The rows of a group lie close to one hidden flat surface of 14 dimensions, which passes through zero. Surfaces can cross.
(in the rows, 128 means zero)
Some rows, each with its group after it:
[166 156 141 104 108 215 125 160 112 128  64 137  78 113 116 138 148 174
 153 135 141 163 147] : z833
[158 147 162 168 144  77 169  95 106  80 102 140 113 141 103 207 124  62
 140 106 135  84 180] : z705
[ 95 189 159 115 107 165 172 111  76 111 101 123 153 142 150 102 129 139
 106 187 122 131 207] : z214
[139  85 164  97 135 124 146 154 130 100 115  70  84 150  90 120  64 105
 110 148  78  46 112] : z571
[109 199 138 147 136 149 153 101  61 142 117 134 123  97 143 111 131 140
 169  91 168  99 154] : z214
[112 176 131 114 111 140 191 110 101 177 142 134  84 136 145  98  74 158
 121 158 185 126 159] : z571
[ 69 213  97 123 176 113 137 141  98 135 185 142 162  74 120 129 151 143
 144 151 167 120 127] : z705
[128 122 136 142 146  98 135 111 127 124 173 215 151 107 133 129 119 118
 126  91 138 184 131] : z571
[128 109 131 111 140  94  62  99 145 104  96 144 139 162 113 142 147 143
 156  55  96 120 153] : z833
[ 96 173 175  96 117 193 146  93 120 139 119 151 188  78 153  98 149 138
 170 163 155 107 148] : z833
[164 128 130 129 115 157 133 165 128 175 152 119 151 132 131 138 141 125
 123 107 164 110 175] : z214
[106 196 128 155 125 136 161 185 129 144 119  98 130 115 128 132 138 120
 102 186 166 130 108] : z571
[123 116 149  89 138 112 117 170 110  44 138 124 164 109 134 167 134 133
  85  67  90 165 154] : z833
[109 183 144 147 176  99 142 109 126 104 114 133  93 104  99 129 108 103
 152 143 146  63 106] : z214
[ 87 158 107 154 155 109  78 141 112 131 176 190 153  77 107 141 154  82
 179 108 154 107 144] : z571
[184  95  85 127 124 150  89 107 127 136 139 136 151 152 123 121 159 153
 111 104  85 137 150] : z571
[126 120 153 157 159 142 125 192  76 153 111 151 125  48  94 128  88 105
 155 122 170 154 138] : z571
[ 89 188 159 144 154 109 115 147 169 190 113 146 125 132 132  76 113 130
 152 129 191 121 133] : z833
[ 57 149 100  89  93 123 100 170  89 115 145 162 150 150 118  97  99 157
 103 131 153  45 114] : z705
[156  97 143 107 156  89 106 150 163  84 150 138 113 214 110 145 156 146
  98  78  52 157 120] : z705
[103 166  65 118  97 103 103  88 171 114 153  80 147  66  97 168 107 107
 149 120  70 118  86] : z705
[ 98 115 142 155 126 113 133 139  84  97 102 138 136 114 146 111 117 126
 117 111 141 127  78] : z571
[ 79  87 143  85  43 135 100 163 149 119 112 108 135 134 130 135  88 113
 132 140 105 139 132] : z705
[173 136 104 167 133 137 107 142 152 156  85 103 182 100 146 152 185 163
 107  91 149 213 111] : z571
[123 109 153 138 140  99 112 123 166 136 139 155 155 110 106 139 126 102
 173  88 130  95  63] : z214
[120 100 120 154 118 147 108 158 111 121 144 179 158 129 135  76 135 122
 101 140 135  90  43] : z571
[142 125  67 123  79 175 137  61  78 121 125 110 121 134 144 132 150 151
 130 166 102 121 155] : z833
[123 144 160  89 138 149 124 149 102  81 102 129 133 136 101 159 144 120
 141 152 120  78 182] : z214
[151 131 176 117 156 127 115 205 168 119 113 149 201 123  92 127 122 133
  81 116 136 108  94] : z214
[ 98 149 159 133 108 149 129 197 100 118 141 148 134  86  78 162 128  90
 168 136  91 163 118] : z705
[170  92 125 156 141 106 128  58 173 134 110 100 134 125 167 132 149 126
 123 107 129 158 108] : z705
[146 106 130 122 164 163  86 145  82 132 110 168 161 113 107 103 163 178
 148  94 106 173 124] : z214
[193 100  99 142 169 188 124 163 108 171 135  83  86 120 122  93 155 169
 130 134 122 129  80] : z833
[134  22  91 148 121 131  92 102 103 128 133 105 174 136 153 115 169 119
 123 156 108 123 110] : z833
[132  57 125  75 124 101 129 123  91  81 124 149 147 131  90 192  99 143
 133 102 135  99 139] : z833
[113 142 159 149 103 142 114 110 113  85  82 171  82 160 127 134 168 109
 182 118  84 152 112] : z833
[164 131 120 155 113 158 149  92 104 169 142 179 149 102 118 113 105 110
 131 143 130 144 161] : z214
[131 102 123 143  94 132 125 164  81 132  57 185 107 131  79 127  61 136
 111 140 167  97  99] : z833
[124 179  81 103  87 164 118 102 112 102 133 106 155  76 105 159 147 159
 142 109  45 185 117] : z705
[129  86 117 142 137 131  98 145  91  97 112 139 102  88 110 169 159 117
 180 103 129 145  99] : z705
[136 133 169 136 155 115 116 104 155 131 152 140 168 136 142 139 178  92
 173  76 132 106 147] : z214
[143 133 160 111 116 172 138  97 163 134 140  77  86 154 170  76 149 146
 158  87  90  95  84] : z571
[ 53 138 143 178 126  92 112 138 106 144 113 124 132  89 155 101 112  87
 169 106 187 104  97] : z571
[132 138 118 138 107 128 130  59 183 132 131  73 176  85 169 129 141 113
 127 121  96 164 113] : z705
[172 128 100 181 109 161 138 107 100 149 121 118 136 155 129 115 170 132
 128 122 109  88  83] : z214
[134 117  71 106  93 149  97  50 100 116 106 169 168 123 131 137 152 170
 132 145 119 138 156] : z705
[ 91 137  98 127 149 104 102 188  73 148 112  83 163 191 129 115 176 213
 110  91 144 119 113] : z214
[158 118 111 120 141 177 117 180 100 146 134 125  86 102  93 122 121 148
 142 135 117 150 113] : z705
[ 93 138 126 135 126 108  98 113 122 136 137 101 129 179 147 137 182 107
 161 129  95 145 201] : z705
[110 175 127 160  97 162 185 113 109 145 135 133 112 113 155 106 133 115
 127 193 144 143 100] : z833
[146 126  78 133 159  91 109 127 130  97 117 122 107 141 150 133 139 172
  67 106 132 183 142] : z214
[161 119  54 161 119 146 111 125 101 137 118 118 101 146 131  96 130 170
  80 135 109 139  88] : z833
[108 145 131  55  83 180 125 131 134  97 128  75 141  83 125 149 119 137
 136 157  64 162 173] : z705
[112 144 146 133 151 169  81 197 104 117 112 187 147 108 135  79 153 136
 106 148 114 212 172] : z833
[150 128 167 128 143  74 129 142 217 127 119 149 110 149  97 169 109 106
 137  96 133 130  89] : z833
[137 115  84 104  94 144 128  96 108 156 124 107 147 118 123 137 101 142
 117 164 154  93 179] : z833
[114  84 126 105  84 128  83 123 209 140 105  94 138 149 123 124 115  95
 135 180 105  91 128] : z214
[137 184 147 183 149 103 172 166 110 136 127 117  72 139  95 129  86  85
 125  99 156  40  91] : z705
[117 127 122 104  64 130 132 105 112 171 114 210 221  93 100 140  69 143
 124 136 181 130 174] : z214
[153 143 161 160 158 159 139 170 117 141 176 180 137  75 126  92 120 102
 125  82 124 154  90] : z571
[118  96  95  68 110 135  87 128 130 154 148 150 123 138 104 146 116 139
 157 154 154 106 202] : z571
[119 157 112  84 182  92 121 191 172 134 178 118 117 130  73 171 126 136
 130 143 158  87 130] : z571
[145 157 111 157 136 122 131  93  79 129 131 121 137 148 108 150 149  99
 149 117 118  49 184] : z214
[123 142 156  58 144 163 138 143 105  97 147 197 109  94  88 163 124 152
 176 128 147 120 141] : z571

New rows, each followed by its group:
[164 102 128 163 161 164  85 155 157 159 107 152 137 124 130  74 169 140
 126 148 123 169  76] : z833
[139  53 120  86 104 124 126 139 109 115  89  97 111 165 120 140  87 156
  91 154 120 141 166] : z571
[ 79 120 153 102 140 124 135 120  97  71 113 128 159  56 156 164 150 119
 156 133 179 121 126] : z705
[145 122 135  92 107 120 146 152 162 134 151 170 162  97 158 146  95 147
  74  98 184 209 172] : z214
[123  77 156 104 133 126 116 113 155 113  98 133  99 150 118 151 151 137
 185 132 131 105  71] : z833
[154 144 117 116 121 162 126 110 118 108 110 138 143 121 115 154 163 143
 140 128 106 136 139] : z571
[150  74 174  83 129 122 164 137 146  58 147  96 138 110 130 218 150 111
 139  94  99 142 115] : z833
[137 156 161 167 119 157 121 173 104 116  68 187  75 135  98 104 120 126
 144 116 118 154  92] : z833
[115 155  83  83 110 112 102 133 156 148 128  98 110 141 115 134  84 147
  98 153 145 121 212] : z833
[128 133 140 151 108 134 182 197  74  80 130 165 108 113 126 159 113 113
  75 143 125 207 120] : z833
[119 147  83 105  90 154 125 123 134  90 107 138  84 141 120 119 121 165
  97 183  98 139  95] : z833
[107 138 110 109 132 108 147 122 152  82 131 164 129 129 127 112 118 177
  83 149 131 130  13] : z833
[ 68  99 113  78 124 126  97 169  86 130 119 109  96 151 100 158 142 175
 187 133 148 112 122] : z214
[147 184 124 136 114 127 154  56 122 182 106 160 123 139 106 131 102 144
 175  94 164  82 157] : z833
[118 177  92  90 128  85 144  86 165  86 162 103 150 133 129 152 122 171
  79  96  87 144 114] : z705
[111 192 114 118  94 162 142 125 104 169 122 104  92 181 128  91 121 154
 130 156 114 100 176] : z705
[ 91 135  82 171 112 101 128  79  59 103 111 175 145 156 171 110 167 154
 107 128 144 162 117] : z571
[140 114 128 116 131 103 106 148 161 178 139 111 146 129 104 147  90  96
 128 131 155 117 218] : z833
[ 83 162 159 146 104 119 130 115 171 104  95 139  93 153 149 126 151 103
 159 145 117 144  76] : z833
[117 166 172 158 187 140 143 141  99 182 141 171 169 133  94  86 152 130
 170 154 140 108 115] : z214
[117 152 159 107  94 103 178 120 134 106 140 155 101 132  98 193  89  88
 146 142 128 125 170] : z833
[ 87 144 121 102 122 140 110 157 117 122 111 101 115 125 125 137 148 150
 159 140 168  88 112] : z571
[121  95 177 119 115 132 131 155 170 148 151 139 196 169 140 124 169 119
 129 133 112 140 104] : z214
[116  98 112 124 102 108 130 156 109 116  93 102 133 137 159 167 130 144
  83 156 147 244 199] : z571
[193 110  58 123 161 152  99 117 103 176 174 137 124 135  79 109 110 145
 108 140  87 118 195] : z833
[103  88 131 148 111 132 158  76 129 108 170 116  77 163 148 154 180  73
 187 203  80 131  87] : z833
[120  99 151 133 183  98 115 124 130 108 160 174  86 174 116 140 185 127
 186 115  94 175 105] : z833
[169 155 107 153 119 163 138  92  82 115  97 182 116 133  92 125 132 152
 135 115 115  85  98] : z705
[ 91 112 170 145 157  82 135 106  73  79 143 207 124  87 123 131  98  94
 163  64 127 144 123] : z571
[ 87 118 125 130 127  85 100 154 169  92 123 178 147 138 115 100  96 123
  78 160 115 133  60] : z833
[170  88  67 140 148 123 120 166 120 142 145 127  77 152 103 149 151 166
 112 129 141 135  71] : z214
[132 119  55 104 111 119 129 120 113 157 118  56 110 132 130 125  85 181
  94 122 174  69 126] : z833
[131  76 174 123 185 110 124 179 158 117 144 107 107 131 144 111 120  98
 119 129 167 102 109] : z705
[ 69 146 137  98  71 152 130 153 114 122  98  92 123 102 167 154 136 122
 156 145 169 155 182] : z571
[144 110  94 162 126 118 140  96 107 187 136 105 177 118 163 122 135 137
 113 126 185 126 147] : z833
[109 116 111 117 113  78 123 101 128 141  89  88 130 131 152 159 109 161
 134  79 171 164 170] : z571
[112 110 113 122 116 133 139 136 107  80 141  92 124 116 144 120 127 123
 103 141  89 104  79] : z833
[158 118 193 107 123 143 149 118 156 131 111 119 119  85 122 159  94  99
 161 100 106 201 184] : z571
[150 189 117 155 159 128 164 149 118  98 136 110 130 137  85 147 146 106
  85 180  85  99 118] : z571
[ 56 107 166 105 123 136  97 143  85 102 114 168 188 107 137  99 130 112
 145 152 141 119 166] : z833
[168  57 132 153 130 153 117 163  55 165 131  94 119 124 119 149 134  90
 157 113 134 125 215] : z833
[156 164 129 159 134 153 105  42 159  84  71 120 104  98 159  92 126  85
 121 155  85 104 155] : z214
[125 147 133 129 169 125  76 183  96  95 130 115 106 131 103  80 111 137
 112  50  64  96 124] : z833
[140 177 132 115 147 164 130 106 171 156 128 112  96 124 123  94 142 157
 157 142 123 100  94] : z833
[115 145 137 118 171  94 109 142 122 149 153 178 210  96 103  88  75 137
  90  89 155  95 151] : z833
[ 69 117 191  93 105 139 149 164 141 145 140 151 169 124 120 119 113 134
 167 139 136 138  74] : z214
[169 132 108 139  78 161 116 150 135 159  86 131 129 109  89 122  67 100
  94 167 130 104 171] : z833
[137 124 126 101 150 144  97 145 122 121 128 116 126 119 103 103 112 146
 124 111 106  90 125] : z833
[136 140 159 165 160 122  91 140 158 158 107 126 160 114 120  61 111 108
 132  83 124  77  72] : z833
[151 142 116 165  95 164 105 101  93 152  77 176 109 139  93  93 108 116
 153 134  99  93 136] : z833
[118  88 159 123  96 128 160 133  97 121 116 174 137 115  97 171  95  93
 153 167 155 116 147] : z833
[165 118 162 107 172 124 136 174 191  99 137 166 136 132 118 141 136 124
  76 161 134 166 133] : z214
[102 153 130 115 145  70 171 112 150 136 144 157 145 160 159 131 115 173
  81 128 196 161 135] : z705
[111 105 131 113 114 112 113 121 113 149 107 134  90 213 131 125 129 124
 139 165 160  91 211] : z705
[139 154 112 156 152 146 134 168  83 147 132  79 100 118 130  99 131 151
 115  92 123 120 108] : z214
[139 125  93  70 155 138 119  74 112 126 163 153 140 125  82 113  98 169
 137 135  98  57 125] : z833
[106 178 177 102 103 198 145 159  83 134  89 100 151 119 132 103 135 135
 154 149 140  80 171] : z214
[158 190 146 147 145 133 211  95 113 150 123 109  90 139 125 120  96 149
 108 138 126 147 138] : z571
[ 89 173 114 104 114 125 166  77 135 147 123 120 136 104 163 147 131 159
 142 174 181 174 170] : z705
[175 143 163 119 121 145 159 142 130  81 125 156 151 101 125 180 145 118
 119  70 155  96 115] : z214
